Each cloud of rows lies close to a flat space through zero, with a little noise off it, and is much wider in some directions of that space than in others. After each cloud: how many dimensions does that space have?
In the rows, 128 means zero.

[[138 114 132 128 119 129 129 135 135 143 139 122 130 140 116 121 133 137
  117 127 119 120 124 134 134]
 [133 114 127 134 118 141 105 148 129 141 144 105 124 149 129 113 139 126
  117 128 114 121 123 145 132]
 [127  96 125 146 110 155  48 172 120 139 169  65 117 161 149  93 159 101
  126 134 112 115 119 163 137]
 [126  67 151 145  94 155  30 170 131 170 201  58 111 164 128  89 166 102
  124 129 120  94 117 153 159]
 [117 132 128 128 131 123 127 121 122 121 125 134 129 114 137 134 126 121
  139 130 139 131 132 118 123]
 [132 112 131 136 116 138  96 143 127 137 148 104 122 140 128 117 138 116
  128 126 120 120 122 142 136]
 [135 143 136 117 137 112 188 102 143 127 100 171 137 110 107 146 107 156
  123 123 140 130 135 106 126]
 [113 114 142 130 120 135  96 131 128 134 149 113 122 124 135 121 138 112
  140 128 139 120 130 124 135]
 [113 138 129 124 133 121 136 111 126 120 119 148 131 107 132 140 120 125
  143 129 146 133 130 111 126]
 [141  63 169 137  91 148  70 159 142 185 198  80 117 162 101  94 160 127
  114 124 122  86 125 138 165]
 [120 110 141 131 116 132  99 132 126 138 150 111 121 126 133 121 140 114
  136 126 136 119 126 130 137]
 [114 115 136 130 123 130  99 132 125 131 145 113 122 124 140 124 138 111
  142 131 140 127 129 121 132]
 [122 134 119 129 127 133 114 130 122 119 124 120 124 130 144 126 130 117
  136 133 126 131 125 134 123]
 [113 179  87 129 156 121 150 123 109  80  80 146 137 119 161 146 111 115
  138 135 123 163 124 129 100]
 [ 99 137 126 128 135 124 114 114 119 109 125 137 123 102 151 140 126 106
  159 128 148 139 131 109 121]
 [135 131 130 127 136 124 145 127 132 130 122 136 132 130 118 126 126 143
  120 126 122 129 132 130 125]
 [117 108 127 140 117 148  63 153 117 129 157  86 118 146 150 109 147 101
  134 135 120 123 124 148 134]
 [143 117 135 126 120 129 138 130 137 148 136 127 130 134 107 123 130 143
  115 123 123 117 128 132 137]
 [138  84 167 124 102 133 115 128 146 169 167 113 125 134  96 116 143 135
  121 119 135  99 130 117 153]
 [147 150 120 120 137 116 185 113 138 123 101 162 140 128 106 138 111 156
  110 127 122 132 132 126 121]
 [115 112 140 131 123 133 100 130 126 135 143 115 124 129 132 122 137 110
  139 127 136 117 125 125 138]
 [131 149 115 124 142 120 156 117 126 117 108 148 133 122 128 136 119 133
  127 125 128 139 129 124 121]
 [120 129 120 133 129 136 100 137 118 118 133 113 123 132 147 126 136 112
  140 136 128 135 126 138 123]
 [ 99 137 126 129 137 126 106 112 117 109 122 134 124 101 153 140 128 103
  159 129 154 140 129 111 122]
 [108 156 109 126 143 125 137 116 117 100 100 147 130 106 152 143 116 115
  148 134 140 150 128 118 113]
 [121 138 113 133 133 134 115 135 118 115 116 120 126 132 148 126 130 113
  133 132 124 138 128 134 119]
 [143  83 176 123 103 121 141 113 156 183 168 136 129 129  76 121 137 151
  116 114 142  93 130 106 160]
 [132 120 108 143 124 147  80 164 115 125 146  83 120 158 147 108 145 112
  120 138 105 130 121 164 125]]
 => 3

[[ 83 155 116 116 141 124 139 136 133 127 146 118 108 128 132 111 115 113
  143 164 154 122 123 142 110]
 [132 155 155 187 196  52 110 152 156  65 131 150 185 133 117 146 126 134
  182  94 110 185 143 145 127]
 [ 96 150 129 120 148 110 119 149 123 140 125 134 135 105 122 110 112 140
  139 150 160 131  97 138 151]
 [147 100 109 142 122 141 134 145  85 134 160 159 119 146 157  74 103 147
  151 171 155 137 136 119 119]
 [157  80 127 152 163 109 153 170 126 105 148 136 152 108 110 112  73 113
  164 146 111 157 126 108 132]
 [123 164 116 155 154 104 115  87 123 168 102 166 126 127  71 165 145  97
  194 108  90 163 113 109 113]
 [133  65 117 105 131 128 132 127 123 120 155 114 141  97 138  68  96 127
  135 181 192 159 100 113 125]
 [131 162 120 128 141 103 129 112 104 157 121 134 150  86 148 146 150 126
  131  93 150 131 118 116 117]
 [120 108  72 155  98 110 122 127 110 118 160 123 128 129 131  88  86 117
  172 159 152 142 170 165  89]
 [118 123  98 141 131 146 121  97 149 182  96 111  92 144 150 104 130 115
  122 117 130  89  96 102 120]
 [146 116 126 137 189 146 167 141 156 113 141 109  75  97 144 200 140 154
  115 107 139 123 105  74 167]
 [ 85 125 128 111 186  88 158 145 126  85 150 110 120 114  73 144  93  62
  178 161 107 144 129 133  95]
 [151 145 123 127 164 132 136 100 130 174 129 163 114  93 123 154 155 147
  146 149 159 163  75  52 139]
 [ 91 137 117 121 202  96 157 125 101 100 156 134  96 158 127 151 131  80
  176 139  97 129 130 121  84]
 [171 133 169 130  86 170 161 187 105 132 125 156 138 106  94 115  85 131
  113 158 106 113 152 110 151]
 [118 108 111 115 173 109 135 179 138 125 123  87  98 100 133 170 115 157
   83 127 119  77 102 113 186]
 [106 176 135  83 158 122 175 137 127 143 151 135 119 114 133 175 151 100
  115 155 110 118 117  93  99]
 [162 123 145 154 183  86 111 125 186 114 101 106 136  98 113 164 151 150
  103 116 131 129 102  66 154]
 [ 86 179 138 107 198 124 162 133 128 131 129 128  70 186 154 141 152  88
  116 157  90  64 111  85  85]
 [131 142 118 170 126 157 107  90 122 144  85 109  43 169 136 129 152 126
  107  96 123  50 143 104 121]
 [105 160 103  74  79 119 104  94  92 194 140 160 149  79 106 106 147 143
  133 198 193 169  92 129 124]
 [134 124 137 115  79 163 156 154  95 132 140 129 132 105 123 102  91 111
  126 139 140 117 154 146 121]
 [156 104 106 161  68 145 120 114 188 128 141 135 188 112 131 126 111 154
  164  93 132 209 147 169 135]
 [163 120  90 140 104 180 162 103 127 202 152 150 137 109 232  89 134 152
  136 109 185 151  98  89 111]
 [ 60 136 122  59 140 127 146 118  83 118 154 115 107 130 134 141 140  98
  134 136 139 123 114 177 113]
 [154  39 132 197 141  92  68 117 132  73  85 105 157 169 104  95  99 118
  158  50  86 134 152 176 149]
 [177  71 165 170 142 143 103 107 123 103  93 132 146 163 142  95 133 130
  133  65 115 138 123 117 145]
 [179  95  93 183  37 153 113 141 148 149 132 140 179  96 122  95  79 166
  156 106 147 178 169 169 152]]
 => 14

[[132 133 110 137 110 136 137 103 139 112 104  70 134 139 145 116 126 146
  124 137 113 167 111 153 142]
 [153 180 134 163 120 103 159 111 183  62 148 110 108  53 163  80 108  77
  152 124 210 115  74 173  77]
 [132 127 118 118 161 157 141 116 111 164 113 125 128 159  78 169 169 161
   86 132 101 106 146 162 121]
 [144 113 142 130 136 157 119 138  98 182 146 124 110 178  48 162 103 181
  134 148 102 105 148 135 136]
 [125 121 111 143 114 107 126 139 149 176 126 110 113  95 117 106 150 106
  124  55 160 142 136 147  83]
 [119 116 126 120 147 146 114 147 113 150 137 144 118 146  91 151 150 149
  106 121 119 118 128 123 114]
 [114  82 119 140 138 138 120 139 122 184 126 153 116 146  88 139 142 133
  115 104 116 134 145 138 110]
 [120 118 161 185 113 132 129 146 124  75 182 140 127 140 148  84  78 127
  148 167 135 140 131 127  87]
 [147  95 124 138 140 138 117 134 142 126 114 148 117 155  99 119 142  99
  132 122 134 116 134 120 113]
 [170 173 147 112 126 114 157 119 136  77 127 108 139 112 166 131 123  85
  133 127 157  96 145 109 108]
 [110 123 123 105 105 127 111 150 119 154 113 131 150 117 166 149 118 133
  126 106 116 145 125 112 157]
 [157 140 133 101 129 127 156  90 134 124 126 109 101 119 109 153  71 135
  160 170 132 120  98 115 168]
 [127 129 138 149 159 134 151 111 133 110 136 163 135 144 113 128 142 114
  109 151 128  96 145 151 108]
 [120 118 124 133 135 135 127 150 119 138 108 148 153 121 158 135 173 104
  103  99 120 120 161 145  99]
 [154 168 122 117 100 121 145 110 144  97 124  54 119 110 151 120 105 133
  136 124 149 152  97 126 129]
 [140 112 134 121 138 135 112 139 112 139 111 151 144 159 117 137 152 121
  129 129 106 103 170 116 142]
 [141 157 151 107 143 147 134 185  86 152 134 171 149  79 167 180 157 117
  117 112 131  70 163 147  86]
 [116 120 149 116 182 151 169 129  73 162 160 189 119 117 104 195 133 154
  102 174  94  83 160 147 104]
 [ 77  71  82 175  82 109  78 121 170 169 109  78 117 153 101  52 138 153
  131  72 122 229  98 145 143]
 [118 139 135 146 169 122 167  89 119 122 177 127  90 130  63 121 131 160
  109 162 130 119 128 149  97]
 [116 147 116 142 139 126 172  83 158  82 148 104  96  91 134 118 103 132
  117 156 156 158  55 156 108]
 [134 174 137 109 114 127 123 130 111 110 128 102 147 109 162 137 117 156
  141 150 121 121 120 131 160]
 [156 149 126 101 122 154 125 145 121 163  97 103 143 137 121 179 139 141
  111 103 126 103 131 147 132]
 [ 98 168 167 126 144 110 163 126 101 107 178 163 158 115 165 144 110 130
  103 147 125  95 168 114 116]
 [193 178 115  93 110 103 134 103 171  95  69  84 139  94 166 116 145  67
  158 100 170  99 120 124 158]
 [125 109 117 104 114 121 110 128 129 135 129 104 108 150 108 126 112 140
  136 116 122 166 109  73 152]
 [113 141 106 107 126  99 126 118 135 112 104 114 144  99 173 107 178 104
  117  95 131 151 134 111 136]
 [119 121 129 126 127 127 142 148  90 188 125 131 139  96 146 151 148 136
  120 100 107 125 178 155 104]]
 => 12

[[ 75 105 160 110  95 133 147 132 114 136 139 124 140 121 117 124 107 141
  107  93 153 140 109 136 122]
 [165 186 116 150 128 130 155 123 103 150 126 187 156 111 144 106 117 145
  104 140 181 125 135 114 128]
 [158 188 141 130 123 126 110 111  99 164 181 156 117 112 126 135 164 142
  176 168 129 132  91 125 107]
 [169 146  91 126  84  89 112 108 121 138 123 131 164 164 169 113 148 141
  107 136 153 169 141 175 148]
 [118 132 145 128 159 172  95 144 143 119 146 139 157 136 135 106 119 169
  162 187 130 102 113 136 153]
 [172 110 102 130 105 185 112  97 149 119 129 114 151 155 195  90 169 128
   96 153 188 159 143 208 112]
 [127 123 121 169 180 136  93 138 124 159 121 155  91 133  96 125 121 130
  133 148 118 132 137 136 149]
 [112  72 142 147 120 112 128 123 115 112 134 108 149 126  91 134 125  70
  167 107  93  91 146 100 161]
 [140 122 122 129 109 179 146  63 123 163 101 127 125 162 181 123 154  64
  148  96 110 103 157 113 106]
 [125 149 162 161 135 173 160 123 139 129 153 117 133 153 137 121 117 160
  117 149 156  88 112 180 138]
 [142 118 112 193 134 107 136 141 104 176 120 146  97 112 108 146 135 117
  146 123 132 142 139 105 138]
 [133 118 116 127 144 101  73  83 127 154 133 140 132 125 126 138 130 139
  132 137 140 127 128 132 147]
 [ 68 147 123  25 119 146 173 154 189 143 123 108 120 112  80 131 188 152
  100 104 135 160  69 142 105]
 [170 176  85 159 159 101  94 102 139 102  88 147 119 133 140 151  81 115
  173 101 125 128 166 130 107]
 [135 119  80  99 141 123 110 136 133 108 124 142 134 112 135 131 116 142
  132 127 119 128 112 135 104]
 [ 88 219 104  40 130  77 160 109 143 129 128 117 118 129 105 162 103 148
  140  71 114 152 117  88 136]
 [117 112 146 150 138 116 129 109 105 147 118 142 118 110 126 134 143 116
  115 121 120 116 154 113 138]
 [136 193 123 123 140 113 115 135 149 106 106 109 139 116 112 133  81 146
  133 143 134 108 131 151 141]
 [107 143 155 149 141  84 104 165 111 103 155 133 123 118  99 157 118 122
  130 145 145 127 100  93 143]
 [146 114 118  96  94 160 127 122 114 149 131 148 138 131 140 111 163  77
   85 115 156 141 138 141 122]
 [101 106 158 151 157 129 144 138 127  81 116 147 119 121 120 115 124 109
  171 124 154  99 111 115  90]
 [ 73 148 128 136 155 133 192 103 123 125 148 127 114 123 117 133 150 155
   97  98 146 158 124 149 138]
 [131 128 143 120 117 192 132 128 123 146 146 111 133 135 134 128 161  80
  158 105 102  56 140 109  96]
 [109 164 139 155 120  79 114 135  93 160 138 137 111 139  95 134 112 117
  186 131 149 144 118 125 165]
 [106  70 113 113 119  94 155 144 123 136 111 146  94 123 114 164 157 110
  163 111 110 152 120 128 147]
 [149 154 135 130 115 139 137 123 134 102 107 154 167 149 182 111 119 177
  111 135 106 146 157 151 115]
 [110 115 156 107 158 195 132 116 165  92 144 115 127 147 137 107 137 143
  140 136 134 114 123 164 112]
 [126  94 111 155 160  74  85 137 112 170 140 122  65 150 101 148 118 140
  146 135  98 157 133 107 166]]
 => 22

[[115 155 126 107 132 123 128 119 107 112 140 119 121 141 134 145 146 135
  121 118 123 122 112 141 122]
 [149 171 119 131 121 135 125 111 123  87 128  88 116 110  94 131 149 104
   90 129 137 136 119 150 141]
 [132 118 122 139 124 128 128 130 134 120 124 126 137 119 119 122 121 121
  131 127 120 131 127 116 136]
 [142  91 129 121 115 120 150 117 137 166 117 174 127 139 143 105  99 149
  150 150 141 123 141 105  99]
 [ 80 140 134 106 156 125 118 143 101 124 150 132 135 161 158 156 148 146
  137 106 107 111 110 141 131]
 [150  81 140 164 123 141 107 149 179 166 113 122 136  95 131 102 107 113
  141 140 145 146 178 115 157]
 [182  99 119 163 101 133 131 125 163 126 103 123 134  83  82  98  95 101
  128 145 140 143 152  98 145]
 [117 139 106 133 133 120 129 130 108  94 135 121 139 125 108 143 139 124
  122 111 106 124 101 123 131]
 [152  79 133 156 120 133 130 141 164 158 107 136 139  94 121 100  95 117
  145 142 142 143 164 101 146]
 [115 226 128 115 148 146 100 123 105  61 154  40 106 126 106 164 193  94
   63 111 132 131 104 194 151]
 [ 99  97 128 118 139 106 137 138 109 145 133 171 140 160 159 134 118 160
  159 121 105 110 113 110 113]
 [125 182 120 108 125 128 134 109  99  89 142 102 116 136 111 145 155 121
   91 125 128 125 103 157 117]
 [168  27 114 149  88 103 175 116 152 176  94 218 146 123 118  83  44 156
  190 156 116 126 141  47  90]
 [107 222 154  88 153 164  90 128 122 118 156  49  94 142 156 157 197 115
   70 127 161 134 132 216 150]
 [123 130 132 133 133 127 118 134 134 124 132 113 128 123 127 134 137 126
  124 126 130 132 132 134 138]
 [101 107 152  98 134 125 138 138 122 182 138 162 126 168 188 128 124 164
  162 135 132 116 138 132 111]
 [132  72 112 125 109  95 174 114 109 147 118 206 145 153 132 115  82 161
  170 136 103 113 105  73  81]
 [129  70 138 118 117 115 148 127 137 184 115 191 129 148 158 106  89 163
  171 148 135 124 145  98  97]
 [ 60 194 152  98 178 141  84 160 105 115 166  67 118 163 175 178 195 134
   99  95 127 123 116 198 163]
 [185 125 102 143  87 115 166  84 128 100 103 144 117 103  71 106 100 111
  113 147 131 136 117  99 101]
 [135 140 127 133 122 133 131 123 127 115 125 111 120 124 115 125 130 118
  116 132 134 131 125 129 127]
 [ 99 107 134 119 142 119 131 145 118 150 137 150 137 151 160 138 122 148
  151 119 114 116 125 120 121]
 [189  88  87 170  81 112 158 104 142  92  97 152 145  77  48  93  84 100
  128 140 113 138 123  64 118]
 [223  43  93 189  60 109 176 100 163 120  71 190 150  65  39  66  38 104
  150 159 123 146 144  36 103]
 [190 139  94 145  85 118 164  85 120  81 103 135 124  98  53 106 108 104
  103 144 125 134 100  96 100]
 [157  18 118 154  98 102 166 129 151 184  94 220 151 118 125  80  46 160
  193 152 118 123 148  43  98]
 [148 141 127 142 123 139 120 124 143 111 122  99 124 101  99 122 134 105
  108 132 139 137 137 135 145]
 [116 182 138  97 134 134 130 110 105 116 147 110 103 154 135 145 164 132
   95 131 141 126 110 169 108]]
 => 4

[[141 121 120 124 124 136 140 134 108 130 150 115 125 109 139 116 138 137
  130 135 138 136 106 118 110]
 [111 124 141 127 111 136  97 106 148 119 113 132 133 128  97 100 105 118
  141 119 113 123 148 142 155]
 [101  93 135 123 153 131 136 126 143 144 106 166 100 126 124 120 118 116
  109 119 103 127 172 118 148]
 [146 173 100 135 132 103 115 143  86 109 134  77 147 177 149 207 152 164
  140 141 176 114  97 139 116]
 [159 112 132 127 112 131 130 158 108 148 104 157  94 122 136 118 133 123
  122 137 131 128 159  91 112]
 [122 138 137 125 126 139 119 113 134 121 136 117 144 118 118 112 133 130
  127 131 113 131 121 123 121]
 [130 140 135 126 107 130 103 106 130 108 122 126 149 129  96 117 115 117
  134 130 126 118 129 139 139]
 [139 113 107 122 134 149 142 134 120 130 122 149 119  99 129 130 138 118
  116 140 137 126 124 121 131]
 [110  97  92 124 157 161 159 131 141 141 126 145 109  99 135 137 129 115
  130 125 134 130 134 159 161]
 [123 134 144 125 107 112  99 103 117 110 109 128 142 136 100 109 105 116
  130 120 118 117 147 126 137]
 [120 142 136 133 101 114  97 107 137 109 143 104 148 150 102 118 104 129
  149 117 136 122 116 158 144]
 [ 90  79 112 115 157 166 144 101 144 131 103 178 109  83  97 106 114  91
  102 126 100 121 171 140 177]
 [126 146 110 131 147 129 131 125 131 117 117 127 145 134 133 168 138 128
  123 134 138 121 118 144 135]
 [150 132 126 128  95 118 129 107 118 110 117 147 153 100 108  96  97  89
  133 121 138 124 116 142 128]
 [133 137 144 130 103  85  93 127 105 112 111 111 127 154 140 125 104 143
  147 109 141 126 115 110 129]
 [133 140 145 130  99 118 126 126 121 117 136 108 132 126 126 112 122 126
  140 121 124 126 106 132 136]
 [114 129 138 128 139 127 118 135 118 143 122 108 113 160 129 138 137 150
  133 128 117 123 170 119 125]
 [101 117 135 124 123 100 124  99 123 104 123 129 132 131 116 123  94 112
  127 105 121 120 120 148 168]
 [146 145 113 128 102 116 123 117  86 102 118 107 143 121 125 137 120 120
  140 128 153 115 105 139 138]
 [174 116 126 128 102 108 140 166  84 144 130 130  97 119 163 117 131 137
  137 129 155 137 112  86  96]
 [136 155 142 132 115 112  97 125 133 111 107 124 144 149 124 142 126 134
  132 128 127 122 121 117 128]
 [127 139 126 127 139 131 144 126 117 124 138 117 137 124 133 142 145 131
  118 136 125 125 120 127 119]
 [101 102 128 121 119 133 110  92 141 113 101 159 130 114  81  99  86  93
  128 113 114 114 164 155 179]
 [104 142 106 133 145 133 122 124 135 117 128 103 136 158 123 177 134 140
  138 130 140 114 128 171 163]
 [115 116 104 126 139 162 123 122 137 137 128 112 128 106 133 111 128 137
  154 122 133 137 124 148 142]
 [140 156 128 132 124 119 127 129 113 125 147  91 152 139 139 136 140 145
  141 130 139 132 106 133  98]
 [155 149 127 132  99 109 123 123 115 107 124 131 151 128 118 133 119 110
  130 131 148 119 106 137 122]
 [135 118 141 129 126 126 123 156 127 153 130 125 100 145 146 122 140 152
  132 130 124 138 145  96 108]]
 => 11
